The rows are grouped in 3 different ways at once. Each group adds its own fixed numbers to the row, and there is some noise. The rows also spread widely along 10 directions, which tell nothing about the answers.
Some rows, each with its group in each grouping after it:
-0.234 -0.033 -0.059 -0.153 -0.073 -0.659 -0.178 1.068 0.325 -0.201 -0.142 0.363 -0.045 0.113 0.844 0.343 -0.037 -0.060 -0.692 -0.969 0.133 0.372 -0.267 -0.327 -0.057 -0.483 -0.320 -0.277 -0.242 -0.089 -0.314 0.113 0.424 -0.123 -0.401 -0.113 -0.389 | K_314 K_486 K_932
1.033 -1.039 0.096 -1.527 0.992 0.466 0.318 0.000 -0.598 0.485 0.066 1.541 0.584 0.664 0.345 -0.287 2.790 -0.273 0.663 0.273 -0.729 -0.370 1.217 -0.647 0.669 -1.382 -0.638 0.762 0.552 -1.549 -0.323 0.952 -0.970 0.708 -0.094 -1.275 0.092 | K_240 K_775 K_494
0.272 -1.074 0.054 0.694 -1.432 -0.533 1.704 -0.338 -0.143 -0.333 -1.311 -0.725 1.773 0.950 -1.613 -0.065 -0.313 -0.650 0.112 -1.521 -0.050 0.428 -0.542 -0.271 0.822 -0.217 0.584 -0.986 0.730 -0.120 -1.822 -1.335 -0.509 1.481 -0.488 0.139 0.860 | K_240 K_668 K_694
-0.321 0.094 1.050 0.515 -0.544 -1.079 1.055 -1.062 0.782 -0.707 -0.390 0.636 -0.464 -0.621 0.871 0.720 -0.890 -0.317 0.555 -0.488 -0.815 0.388 0.021 0.311 -0.071 0.132 -0.530 0.258 -0.394 0.824 0.705 -1.097 -0.863 0.318 -0.401 0.007 -0.933 | K_214 K_491 K_932
1.222 0.121 1.152 -0.051 -1.212 0.448 0.082 1.116 -0.950 -0.177 0.261 0.313 1.476 -0.314 -0.727 0.669 -0.742 -0.524 -1.824 0.254 1.147 -0.765 -1.191 0.776 0.541 -0.846 0.528 -0.148 1.679 -1.454 -0.935 0.386 -1.287 0.060 -0.805 -1.529 0.419 | K_214 K_486 K_494
2.348 0.719 0.361 1.238 -2.193 2.685 -2.746 -0.366 -1.123 -1.504 0.120 -1.116 -0.035 -0.324 -1.179 -0.553 3.775 -0.150 0.510 -1.589 1.370 -1.513 -1.303 1.157 -0.346 0.832 -0.638 -0.156 -0.970 -1.748 -0.624 0.427 -1.072 -1.848 -0.889 -1.568 -0.957 | K_979 K_470 K_694
2.191 -1.446 -0.017 0.876 -1.127 -0.314 0.214 -2.177 1.045 -0.854 0.201 0.465 0.019 1.106 1.455 0.718 0.141 1.281 0.727 -0.029 -1.960 -0.054 -0.203 1.145 -0.410 -0.709 -1.558 3.149 1.256 2.969 1.917 -1.539 -2.724 -0.344 0.957 2.918 1.098 | K_979 K_121 K_494
-0.346 -2.267 1.437 1.078 -0.234 -3.155 3.996 -2.258 0.322 -0.342 -2.660 -0.002 0.227 0.110 -1.949 -0.793 -0.079 -0.335 1.209 -1.343 -1.671 -0.825 -0.030 0.130 1.870 -1.650 0.353 1.869 0.047 0.503 0.937 -2.596 -2.406 0.028 -1.262 -1.448 0.600 | K_314 K_668 K_932
1.634 -1.459 0.697 0.328 -0.131 -1.905 -1.347 -0.184 1.064 0.943 -0.783 -0.258 0.361 1.473 0.502 0.168 -1.933 1.795 -1.845 1.368 1.172 -0.852 -2.107 1.895 -0.347 -1.261 -1.569 2.128 0.231 1.476 1.076 -0.162 -2.758 -0.987 0.527 0.676 1.326 | K_979 K_470 K_494
0.810 -0.028 0.456 1.294 -1.011 0.807 -1.195 -0.349 0.138 -1.156 0.266 -0.727 -0.285 -0.876 -0.514 0.082 0.906 0.189 0.018 -1.080 0.240 -1.046 -1.139 0.570 -0.140 0.456 -0.899 0.579 -0.402 -0.200 0.525 -0.788 -0.702 -1.124 -1.023 0.226 -1.028 | K_979 K_121 K_694
-0.738 -1.120 1.101 -0.208 2.241 -0.686 0.746 1.771 0.800 0.341 0.270 1.022 0.510 -0.574 0.523 0.427 -0.871 -0.258 -1.670 -0.103 -0.381 -0.691 1.504 -0.933 1.193 -0.650 -1.485 1.395 0.963 -0.033 1.503 0.142 -0.137 -0.057 -1.586 -1.231 -0.855 | K_240 K_491 K_494
0.133 -0.144 -0.479 -0.003 -0.424 -0.136 0.047 0.680 0.517 -0.218 0.314 -0.716 0.467 -0.417 -0.487 -0.069 0.491 0.458 -0.914 -1.248 -0.362 -0.259 -0.351 -0.822 0.469 -0.110 -0.061 -0.463 -0.442 0.487 0.301 -0.180 1.351 -0.784 -0.645 1.127 -0.387 | K_314 K_775 K_932
0.755 0.336 0.450 1.661 -0.133 1.619 -1.276 -1.177 0.442 -0.615 1.244 -0.044 -1.109 -3.056 -0.205 1.208 -0.518 1.305 -0.325 0.402 -1.691 -2.091 -0.228 -0.314 -0.043 1.805 -0.968 2.066 0.179 1.438 2.017 -0.470 -0.389 -1.673 -0.901 1.657 -1.925 | K_240 K_668 K_694
1.030 0.469 -0.044 -0.787 0.377 0.384 -2.124 -1.314 -0.673 1.582 0.369 -0.632 -0.473 -1.326 -1.180 -0.104 -0.388 1.614 -1.037 2.841 0.725 -1.830 -1.395 0.467 -1.156 0.244 0.463 -0.364 -1.593 -1.394 0.264 1.652 -1.165 -1.907 0.756 -0.293 -0.859 | K_979 K_775 K_932
-0.930 -1.037 0.222 -0.472 2.443 -1.296 2.209 1.143 0.155 0.983 0.021 0.764 0.089 -0.198 -1.099 -0.120 -1.830 -0.074 -0.523 0.844 -1.426 -1.069 1.826 -1.344 0.359 -0.777 -0.120 0.809 0.282 0.528 0.371 -0.095 0.396 0.986 0.165 -0.347 -0.524 | K_214 K_470 K_694
0.088 -1.577 0.044 0.766 0.363 -0.843 1.331 -0.027 0.158 -0.147 -0.399 0.026 0.580 0.473 -0.637 -0.553 0.390 0.203 0.258 -0.941 -1.209 -0.914 0.400 -0.368 1.068 -0.698 -0.902 1.550 0.394 0.676 0.640 -0.818 -0.238 -0.274 -0.397 -0.274 -0.243 | K_314 K_491 K_694
-0.911 -0.628 1.362 0.163 2.417 0.739 -1.156 4.487 0.786 -0.612 1.274 0.727 0.387 -0.614 0.776 0.195 0.952 -1.176 -2.607 -2.169 0.813 -1.301 2.508 -0.897 1.337 -0.360 -2.345 1.379 0.723 -0.952 1.802 1.184 1.255 -1.203 -2.673 -1.493 -1.525 | K_979 K_775 K_494
1.770 -0.730 -2.685 -1.903 0.624 0.700 -0.930 -1.982 -0.278 2.137 1.223 -0.606 1.401 0.294 -2.205 -0.455 0.262 3.633 -0.021 2.513 -1.786 -1.628 -2.324 -1.916 -1.288 -0.992 0.788 0.672 0.240 1.895 0.407 0.132 0.439 -0.522 1.280 3.981 0.530 | K_240 K_668 K_494
2.795 0.276 -0.212 -0.039 -2.157 3.080 -3.372 -0.478 -1.274 -1.046 0.847 -0.939 1.145 0.478 -0.897 -1.026 5.274 0.781 0.623 -1.671 1.425 -1.644 -2.558 0.927 -0.276 -0.293 -0.996 0.298 -0.186 -1.397 0.067 0.670 -0.792 -2.343 -1.082 -0.699 -0.643 | K_979 K_491 K_494
-1.416 -0.055 0.303 0.583 -0.457 -3.128 1.694 -1.854 1.443 0.390 -2.484 -1.119 -1.197 0.265 -1.385 -0.613 -1.126 -0.294 1.911 -0.524 0.235 2.022 -0.960 -0.227 -0.139 0.428 -0.021 -1.833 -3.025 1.436 0.556 -2.606 -0.082 0.080 -0.470 0.254 -0.175 | K_214 K_121 K_932
1.592 -0.525 0.215 0.173 -1.181 -0.683 0.511 -3.682 -1.075 0.869 -0.572 -0.152 0.005 -0.583 -1.659 -0.245 -0.553 1.554 1.491 2.555 -1.268 -1.578 -2.161 1.025 -0.709 -0.414 0.397 0.817 -0.351 0.429 -0.048 -0.869 -2.364 -0.188 1.367 0.363 -0.298 | K_214 K_491 K_694
-1.953 0.380 0.545 0.703 -1.816 -1.713 0.729 0.744 1.676 -2.280 -1.329 -1.344 0.330 -0.145 0.030 -0.184 1.041 -1.186 0.039 -4.660 0.920 1.363 -1.731 -0.674 0.299 0.278 -0.993 -2.368 -1.389 0.138 0.145 -3.367 1.537 0.021 -2.755 0.760 -1.210 | K_979 K_775 K_932
-0.041 -0.976 -0.491 -0.821 0.082 -0.459 2.695 0.542 0.162 0.638 0.020 -0.311 1.721 0.624 -1.713 0.061 -1.400 -0.341 -0.749 -0.540 -1.337 0.365 1.094 -1.215 0.589 -0.519 1.286 -0.853 0.710 0.669 -0.870 -0.012 0.506 1.114 0.262 1.124 0.921 | K_214 K_775 K_932
0.486 -0.416 -1.056 -0.095 -0.612 -0.573 1.030 -2.211 0.027 0.826 -0.080 -1.453 0.267 -1.161 -2.562 -0.533 -0.263 1.673 0.004 0.765 -1.261 -1.092 -1.620 -1.028 0.071 -0.124 1.324 -0.165 -0.791 0.869 0.577 -0.785 0.408 -1.124 0.269 1.875 -0.194 | K_314 K_775 K_932
-0.672 -0.332 -0.485 0.376 2.064 -1.537 0.095 -1.873 0.648 2.025 -1.076 -0.232 -2.272 -0.390 -1.057 -0.653 -1.401 1.013 2.106 2.518 -1.032 0.165 1.219 -0.723 -0.614 0.873 -0.542 0.142 -3.121 1.522 1.556 -0.338 -0.233 -0.677 1.312 0.446 -0.885 | K_214 K_121 K_694
0.626 -0.876 2.730 1.135 -0.460 -1.605 0.763 0.099 -0.056 -0.568 -0.526 1.282 0.315 -0.745 0.506 1.160 -1.530 -0.512 -1.456 0.272 0.316 -1.437 -0.024 1.692 1.241 -1.092 -1.044 2.436 1.411 0.039 0.789 -0.523 -3.159 -0.073 -1.399 -2.021 0.000 | K_214 K_668 K_494

New rows, each followed by its group in each grouping:
-0.111 0.415 0.558 0.585 0.682 1.741 -0.042 1.428 -0.641 -0.687 0.877 0.749 -0.263 -0.986 -0.045 0.460 1.244 -1.365 0.365 -1.294 -0.460 -0.699 2.441 -0.734 0.612 0.738 -0.376 0.114 0.059 -0.829 -0.433 0.841 0.588 0.300 -0.943 -1.394 -1.451 | K_214 K_668 K_694
0.825 -0.640 0.905 0.920 -1.904 -1.776 -0.532 -0.289 0.730 0.238 -1.533 -1.006 1.170 1.327 -0.666 -0.130 -0.938 0.537 -0.705 -0.402 2.105 0.596 -2.887 1.768 0.352 -0.587 -0.998 -0.090 -0.505 0.961 0.107 -1.233 -1.572 -0.535 -0.659 0.014 0.900 | K_214 K_491 K_494
1.427 -1.079 -0.529 0.557 -0.048 2.029 1.120 0.198 -0.099 0.381 1.129 -1.132 1.427 0.146 -2.597 -0.338 0.151 0.665 -0.161 -0.626 -1.346 -0.602 1.149 -1.279 0.877 0.473 0.678 0.964 0.992 1.539 1.043 0.428 0.383 -1.220 0.045 1.340 0.583 | K_214 K_491 K_494
-0.164 1.284 0.062 0.434 -0.192 1.401 -1.146 -0.085 0.190 -0.527 0.627 -0.573 -1.081 -1.521 -0.647 0.143 1.134 -0.177 0.927 -1.055 -0.075 0.180 0.373 -0.787 -0.347 1.662 -0.243 -1.056 -1.921 -0.116 0.867 0.317 1.345 -1.560 -0.970 -0.159 -2.139 | K_214 K_491 K_932
0.400 0.022 1.171 0.212 -0.286 -0.691 0.104 -0.365 0.023 -0.100 0.461 0.872 0.431 -1.019 0.673 0.833 -1.395 0.555 -1.037 0.997 -0.194 -1.176 -1.137 0.731 -0.070 -0.717 -0.986 1.256 0.770 0.279 1.033 -0.480 -1.340 -0.259 -0.612 -0.291 -0.747 | K_214 K_491 K_494
-0.625 -2.289 0.145 0.323 1.480 -1.685 0.744 1.371 1.134 0.100 -0.795 -0.617 1.091 1.619 -0.873 -1.299 -0.456 0.197 -0.549 -1.913 -0.067 -0.556 0.005 -0.439 0.713 -1.070 -1.787 1.222 0.095 1.050 0.857 -1.551 0.291 0.035 -0.867 0.637 -0.092 | K_979 K_491 K_694
0.856 -0.124 0.863 0.089 0.331 -0.244 -0.579 0.063 -0.380 -0.111 0.162 1.031 -0.573 -0.760 0.722 0.347 0.762 0.459 -0.683 0.920 -0.253 -1.371 0.175 0.356 0.507 -0.867 -0.738 2.031 0.290 -0.514 1.215 0.889 -1.458 -1.095 -0.384 -1.636 -0.559 | K_314 K_470 K_494
-0.506 0.101 -0.362 -1.541 1.210 -1.120 1.100 -1.123 -0.281 1.209 0.268 1.005 0.016 -0.555 -0.068 0.089 -1.157 0.802 0.180 2.052 -0.907 -0.262 -0.094 -0.965 -0.623 -0.974 0.025 -0.027 -0.215 0.063 0.635 -0.236 -0.295 0.757 0.711 0.028 -0.590 | K_214 K_491 K_494
1.120 -0.558 0.111 0.403 -0.788 -1.441 0.546 -1.412 0.136 0.964 -0.553 -0.347 0.007 -0.197 -0.274 0.855 -3.093 1.338 -1.236 1.944 -0.455 -0.436 -1.352 0.931 -0.267 -0.422 0.610 0.811 0.285 0.934 -0.049 0.278 -1.778 -0.354 1.192 0.777 1.018 | K_314 K_486 K_932
-2.294 0.813 -1.013 -1.076 1.052 -0.663 1.668 1.318 -0.256 -0.140 0.999 0.531 0.492 -2.191 -0.451 0.399 -1.663 0.147 -1.555 -0.028 -1.310 -0.931 -0.603 -2.701 -0.132 -0.488 0.688 -1.285 0.661 -0.562 -0.297 -1.037 3.093 1.124 -0.562 0.966 -1.845 | K_314 K_486 K_694
2.528 -0.441 0.665 0.740 -0.574 2.054 -0.608 -0.438 -0.631 0.900 -0.983 -0.760 -0.413 1.090 -1.637 -0.444 1.973 -0.745 1.213 0.633 1.149 0.797 2.274 0.533 1.192 1.004 0.714 -0.169 -1.047 -1.598 -0.529 2.581 -2.512 -1.252 0.825 -3.027 1.483 | K_240 K_470 K_494
0.493 0.195 0.671 2.518 -0.992 2.234 -0.091 2.542 0.802 -1.575 0.924 -0.792 -0.266 -0.363 0.083 1.058 -0.517 -1.512 -0.622 -3.181 -0.040 0.819 2.352 -0.382 1.077 2.359 -0.920 -0.049 0.542 1.436 0.110 0.235 1.105 -0.665 -1.054 0.601 -0.535 | K_214 K_486 K_694
0.153 0.355 -0.411 -0.664 0.496 1.512 -0.837 2.099 -0.541 0.071 1.487 0.045 0.736 -0.977 -0.445 -0.112 1.560 0.081 -1.526 -0.418 0.112 -0.970 0.752 -1.473 0.777 -0.376 -0.134 -0.046 0.384 -1.085 0.258 1.607 1.662 -1.209 -0.807 -0.709 -0.904 | K_314 K_775 K_494
-1.656 -0.247 0.979 -1.246 2.362 -2.759 1.564 -0.755 -0.186 2.057 -0.845 1.361 -0.904 -1.520 -0.367 0.244 -2.736 0.262 -0.597 3.592 -0.394 -0.695 0.581 -0.663 0.032 -1.050 0.247 -0.004 -0.950 -0.899 0.607 0.080 -0.897 0.668 0.374 -1.988 -0.769 | K_214 K_775 K_494
-1.211 -0.421 0.608 -1.857 1.772 -2.424 -0.569 1.952 0.527 0.159 -1.011 1.633 0.100 1.907 2.276 -0.408 0.921 -0.630 -0.802 -0.490 1.603 0.315 -0.240 -0.025 -0.252 -2.438 -1.943 -0.544 -0.596 -1.421 -0.181 -0.178 -0.352 1.187 -0.675 -2.267 -0.229 | K_979 K_470 K_494
0.385 -0.553 0.013 0.436 0.528 -0.141 0.504 -0.204 0.133 1.286 -0.448 -0.497 -0.021 0.545 -1.626 -0.210 -0.696 0.359 0.516 0.354 0.049 0.211 1.112 -0.373 0.560 0.254 0.175 0.222 -0.851 1.052 0.431 0.306 -0.705 -0.577 0.264 -0.250 0.630 | K_214 K_668 K_494
-0.826 0.908 0.736 0.981 -1.870 -0.123 -0.424 0.257 0.831 -2.899 -0.151 0.973 -0.703 0.030 2.739 0.581 2.859 -1.455 1.791 -4.085 -0.161 1.128 -0.465 0.140 -0.087 0.368 -2.682 -0.470 -0.701 0.535 0.229 -2.605 1.053 0.614 -2.015 0.035 -2.252 | K_214 K_491 K_694
-0.024 0.664 1.206 -1.252 0.859 0.736 0.159 -1.539 -1.091 -0.556 0.465 2.372 -1.358 -2.914 1.041 0.863 2.559 -0.468 1.089 1.376 -1.697 -1.541 1.116 -0.965 0.251 -0.658 -0.560 1.165 0.047 -2.521 0.850 0.318 -1.426 -0.103 -0.979 -2.769 -2.164 | K_240 K_775 K_494
-0.474 1.057 -0.183 0.580 -0.532 0.477 -3.136 2.588 1.658 -0.239 0.065 -1.116 -0.856 0.652 1.668 0.608 -0.310 -0.228 -1.128 -1.453 2.604 1.960 -0.307 -0.126 -0.692 1.573 -1.643 -1.935 -1.813 0.398 0.176 0.398 1.328 -1.116 -0.483 0.576 -0.318 | K_979 K_486 K_494
-1.018 -0.568 -0.623 -1.027 0.734 -1.889 -0.344 -0.559 1.211 0.001 -0.823 0.493 -0.387 1.583 1.769 -0.739 1.234 0.481 1.292 -0.930 0.071 0.963 -0.933 -0.787 -0.722 -1.224 -1.864 -0.322 -1.406 0.648 1.054 -1.787 0.289 0.562 -0.042 0.697 -0.607 | K_979 K_491 K_494
0.171 0.419 0.878 0.505 -1.878 -1.110 -1.294 0.527 0.385 -1.305 -0.536 0.164 0.653 0.265 1.635 0.266 0.956 -0.325 -1.156 -1.676 1.629 0.174 -2.183 1.378 0.296 -0.831 -1.288 -0.287 -0.342 -0.686 -0.427 -0.402 -0.615 -0.624 -1.247 -1.062 -0.700 | K_314 K_491 K_932
-0.717 -0.897 -0.432 -0.458 1.767 -0.642 0.856 0.368 1.005 0.947 -0.230 -0.063 0.172 0.279 -0.485 -0.368 -0.286 0.409 0.110 0.041 -0.856 0.430 1.102 -1.874 0.623 -0.222 -0.668 0.076 -0.551 1.030 1.303 -0.389 0.821 -0.151 -0.265 0.599 -0.416 | K_240 K_491 K_494
-2.659 1.642 -0.260 0.598 -0.531 -2.142 0.572 0.659 1.789 0.113 -1.350 -0.885 -1.712 -0.412 1.235 0.515 -2.313 -0.647 -0.373 -0.141 1.375 2.902 0.264 -1.375 -0.093 1.556 0.076 -2.777 -2.557 0.584 0.382 -0.881 1.270 0.048 0.053 -0.305 -0.414 | K_314 K_470 K_494
0.451 1.344 0.153 1.037 -0.522 1.005 -2.167 0.520 0.183 -0.071 1.509 0.114 -0.627 -1.378 1.377 1.418 -1.918 0.457 -1.344 1.170 0.413 -0.216 -0.273 0.734 -1.007 1.756 -1.027 -0.093 -0.492 0.698 0.406 1.082 0.136 -0.565 0.665 0.903 -1.450 | K_214 K_491 K_694
0.096 1.376 -0.392 0.375 -0.753 2.167 -0.254 0.418 -1.104 -1.221 0.651 0.163 -0.416 -1.430 -0.200 0.234 2.173 -1.146 0.678 -0.557 -0.430 0.053 1.557 -1.035 0.455 0.825 0.673 -1.172 -0.331 -1.926 -0.869 1.056 0.886 -0.374 -0.239 -1.516 -1.293 | K_314 K_121 K_694
-0.267 0.913 -0.938 -0.575 -0.251 -1.027 -1.585 -0.521 0.383 0.403 -0.048 -0.793 -0.355 -0.800 -0.127 -0.374 0.775 1.883 -0.391 0.536 0.639 -0.527 -2.919 -0.802 -0.711 -0.414 -0.633 -0.376 -1.713 0.742 1.140 -0.799 0.939 -1.579 -0.629 0.891 -1.202 | K_314 K_470 K_494
1.479 -0.181 0.550 0.540 -0.797 -0.245 -1.097 0.044 1.050 0.953 0.192 0.454 -0.246 0.561 2.004 1.824 -2.609 0.258 -1.532 2.356 0.666 1.481 0.847 1.196 0.093 1.039 -0.504 0.103 0.205 0.735 -0.316 1.722 -2.045 0.277 1.772 0.744 1.451 | K_240 K_775 K_494
-1.409 1.700 0.510 -0.058 1.355 0.280 -2.208 0.699 0.494 1.532 -0.435 -0.788 -1.879 -2.273 -0.891 0.017 0.082 -0.421 -0.399 1.594 2.205 0.788 0.910 -1.335 0.170 2.079 -0.053 -2.506 -3.550 -1.915 0.771 1.641 1.133 -1.794 -0.470 -2.367 -1.800 | K_240 K_775 K_494
0.655 -0.433 -1.179 -1.658 0.663 1.173 1.626 -0.970 -1.644 -0.068 1.195 0.957 1.055 -0.538 -1.255 0.140 0.346 0.580 0.051 0.812 -2.349 -1.930 -0.109 -1.554 -0.795 -1.203 1.239 0.216 1.765 -1.318 -1.345 -0.087 0.087 1.512 0.951 0.709 -0.445 | K_979 K_486 K_694
2.427 -1.812 -0.554 0.496 -0.014 1.050 0.209 0.000 1.223 -0.256 1.253 -0.379 0.674 1.551 0.257 0.537 -0.618 1.678 -0.970 -0.423 -1.710 -0.804 0.943 0.108 -0.031 -0.173 -1.084 3.295 2.016 3.288 1.813 0.044 -1.339 -0.752 0.911 3.437 1.540 | K_979 K_470 K_494
-0.624 -0.028 -0.395 -2.488 1.816 -1.305 1.961 -2.078 -0.853 1.308 -0.706 0.951 -0.114 -1.450 -1.878 -0.546 0.631 1.065 0.626 2.097 -1.680 -1.737 -1.015 -1.768 -0.553 -1.553 1.292 -0.489 -0.625 -1.600 -0.011 -0.456 -0.278 0.569 -0.164 -0.893 -1.264 | K_240 K_470 K_932
0.250 -0.394 0.217 0.599 -0.524 0.068 0.767 -0.807 0.022 -0.162 -0.356 0.028 0.344 -0.540 -0.488 0.627 -0.790 0.045 0.344 0.223 -0.904 -0.099 0.104 -0.371 0.290 0.470 0.152 0.121 0.183 0.088 -0.722 -0.470 -0.761 0.913 0.150 0.515 -0.280 | K_240 K_668 K_694
-0.694 -0.144 -0.260 0.312 -0.156 -0.955 0.907 -1.507 1.071 0.496 -0.601 -0.525 -1.091 -0.380 0.137 0.376 -1.463 0.204 0.579 0.626 -0.644 1.051 0.707 -0.712 -0.207 1.018 -0.007 -0.514 -1.192 0.955 1.133 -1.164 -0.550 -0.258 1.071 0.914 0.146 | K_979 K_775 K_494
0.863 -0.837 -1.051 -0.048 0.111 1.333 2.043 1.195 -0.153 0.241 0.112 -0.114 0.946 2.048 -0.911 -0.016 -0.196 -1.077 0.618 -0.893 -1.006 1.207 3.085 -1.047 0.465 0.430 0.830 -0.676 0.689 0.662 -1.612 1.271 0.381 1.728 1.606 0.535 1.376 | K_214 K_470 K_694
